The rows of a group lie close to one hidden flat surface of 6 dimensions, which passes through zero. Surfaces can cross.
Known rows, each followed by its group:
[  7 -19  10  32  -5  10  -2   0  -4   5  10  14 -11] | (1)
[  3 -12   1   8  -4   1 -10 -15   2  -6  11  -2  -6] | (0)
[  6  -9 -10   3   5  30 -17 -16  24 -10  10  -9  -9] | (3)
[-38 -24  15  27 -15 -11   4  22  25   8 -20   4   9] | (1)
[ -3  33  15   1  -3 -50  24   1  -8  26 -16  18  -1] | (1)
[ 10   5  -5 -17  -3 -24  19  26   3   0 -17  14   6] | (0)
[-17  14  19  -3   1 -19   5   6  10  12 -15   4  11] | (1)
[ 7  0 10 -1 -2 -7  2  0  4  4  2  2 -1] | (3)
[ -3  33  -6  -7  17  26   1  -7   9  20   1 -11  -7] | (0)
[-14   5   2  18  -5   1  -2  -7 -30   4   5  -8  -8] | (2)
[ 18 -10 -18  -7  -4  -5  -1  -4   7 -12   1   7  -9] | (2)
[  1   5  27   0   1  15  -9  -3  37   9  -4  -4 -10] | (1)
[  3   8 -11   5  -4  -1   2  -8  -6   8   3  -4 -10] | (1)
[-18  11 -19 -35  11   6  -5  -1  -9 -16  -8 -21  21] | (1)
[  3   7 -11 -26  13 -35  13  15 -13 -15 -23  34  30] | (3)
[-25  -6  16  12  11   4  -2  10 -23  -3  -1  11  28] | (1)
[-13   9  -4   7  10  -3  11   2   6  13 -11  17  18] | (2)
[  9 -10 -12  -5 -14   4  -1   7   2  -6   5 -18 -13] | (3)
[-14   2  41  -6  11   1  -6  10 -10  -8  -7  12  26] | (0)
[  4  28 -12  10   7 -19  13 -23 -14  26   8   9 -10] | (0)
[-13   2 -22   5  -1 -13  12   3 -23   1  -9   6   8] | (3)
[ -1  21  52 -24   2 -16  13  28  -9  17  -1 -14  22] | (2)
[ 25 -22   5 -11  -3  -3  -9  -3  51 -14   1  12  -8] | (3)
[  6   9 -13   2   1  -8   4 -12  -9   7   5   3  -8] | (0)
[ -1  14 -11   6  29 -36  11 -17   1   2 -23  72  25] | (2)
[ 12 -21  -7  14 -10   2 -14 -26  26  -3  17  -6 -22] | (0)
[ 19  -4 -26   5 -14  -1   3  -8 -15   1  15 -13 -21] | (3)
[ 18  11   4 -16  11   1  -4  -6  -7  -9   4   9   3] | (2)
[-17   3   0   4  -6 -17  12  15 -17   5 -11   1   7] | (3)
[ 14   6  12  -5   5   5 -15 -17 -26 -17  11   0 -15] | (2)
[ -3  -5 -20  -2   2  -4  14  13  26  10  -7   7  15] | (2)
[ -7 -34  13  11 -12   6 -15   2   8 -19   3  -4   2] | (0)

New rows. What belongs after each?
[ 3 -7 28  0 14 14 -9  4  1 -7  4 12 14] | (1)
[  5   8  20  14  -3 -32  16   5 -10  17  -6  27   2] | (1)
[ 13   7   9 -13   8  34 -24 -15  -8 -16  17 -19 -13] | (2)
[-23  -7  17  42  -9  20  -5  -2  15  21   0  -4 -14] | (1)
[  8   1  22   7  -3 -22   6   7   8   9  -6  20   0] | (1)
[ -2  -1 -28   6 -13 -15  19  15  -7   9 -10  -1  -5] | (0)
[-20   5  53  13 -14 -47  13  23 -18  15 -15  11   9] | (2)
[-17  18  -9   1 -10   6   0 -11  28  18 -11 -27 -19] | (1)
[  5  34  -9 -24  20  26  11   1 -28  15  15 -20  24] | (2)
[ 26  18 -13 -10   6 -15   5 -21   9  11  10   7 -16] | (0)
[-22  -9  30  10   0   1  -6  10  12   2  -8   3  10] | (0)
[ 13   2  30 -23  11   5  -9   6  37  -9  -5   8  11] | (2)
[ 15   5 -10 -20  24  26 -12 -16  24 -14   2  13   8] | (2)
[ -4 -10  -6  12  -7  -1  -2  -8   0   1   6  -3  -6] | (0)
[ -3  -6 -16 -13   0   4  -4   2   0 -11  -1 -11   5] | (1)
[ 15  12   8 -34  13  22  -3  12  22  -8  -4  -4   7] | (0)
[ 11   6 -10 -14  14   7  -2  -8  12  -6  -2  15  10] | (2)
[ -2   4 -17  -5  -3   9  12  11   1  11   5 -18   9] | (2)
[ 15  -4   1   2   6  11 -24 -26 -13 -23   9   6 -22] | (2)
[-14 -11  -8 -19   8  -4  -1  12 -14 -19  -4  -1  26] | (1)
[ 21 -39  -2  11 -10   6  -7  11  16 -15   7  13  -6] | (1)
[-14  10  24  19   4 -29   5 -14 -17  15   3  19   9] | (0)
[ 18 -10  28 -10   1 -15 -19  -8  12 -24  -5  22 -13] | (2)
[  6  -5  12  -2  17  -1 -16 -15  28 -17 -11  35   0] | (2)
[-14  -1 -36  11   6  10  10  -3  16  11  -7   7  12] | (2)
[ 13   4  23 -15  -9 -35   9  14 -20   1   0   3   1] | (2)
[-21 -27 -36 -26  -4  14 -11  14  14 -30  -8 -29  15] | (1)
[  7  -1 -11   4 -17 -15  13   8 -23   8   4 -11 -11] | (3)
[ -3  -1 -19 -29  15  18  -7  11   5 -24 -15   3  19] | (3)
[  0   6 -10   0  -5  -2   5   4 -23   3   3  -8  -3] | (3)
[  6  -6 -14  -6   6  12  -4  -3  27  -6  -4   6   4] | (2)
[-14 -13 -26   0  -7   6  -1   5  -3  -8  -3 -15   2] | (1)
[ 13   6 -10  -4 -10 -16  11   4 -28   3   8  -7  -7] | (3)
[-22  13  23  19  11   0  -5 -15 -25   9   5   4  12] | (0)
[ 10 -16  23  -8  -9  26 -16   7  44  -5   5 -26 -15] | (3)
[-25 -10  43   5  10  28 -18  10  67   3 -17   4  15] | (2)
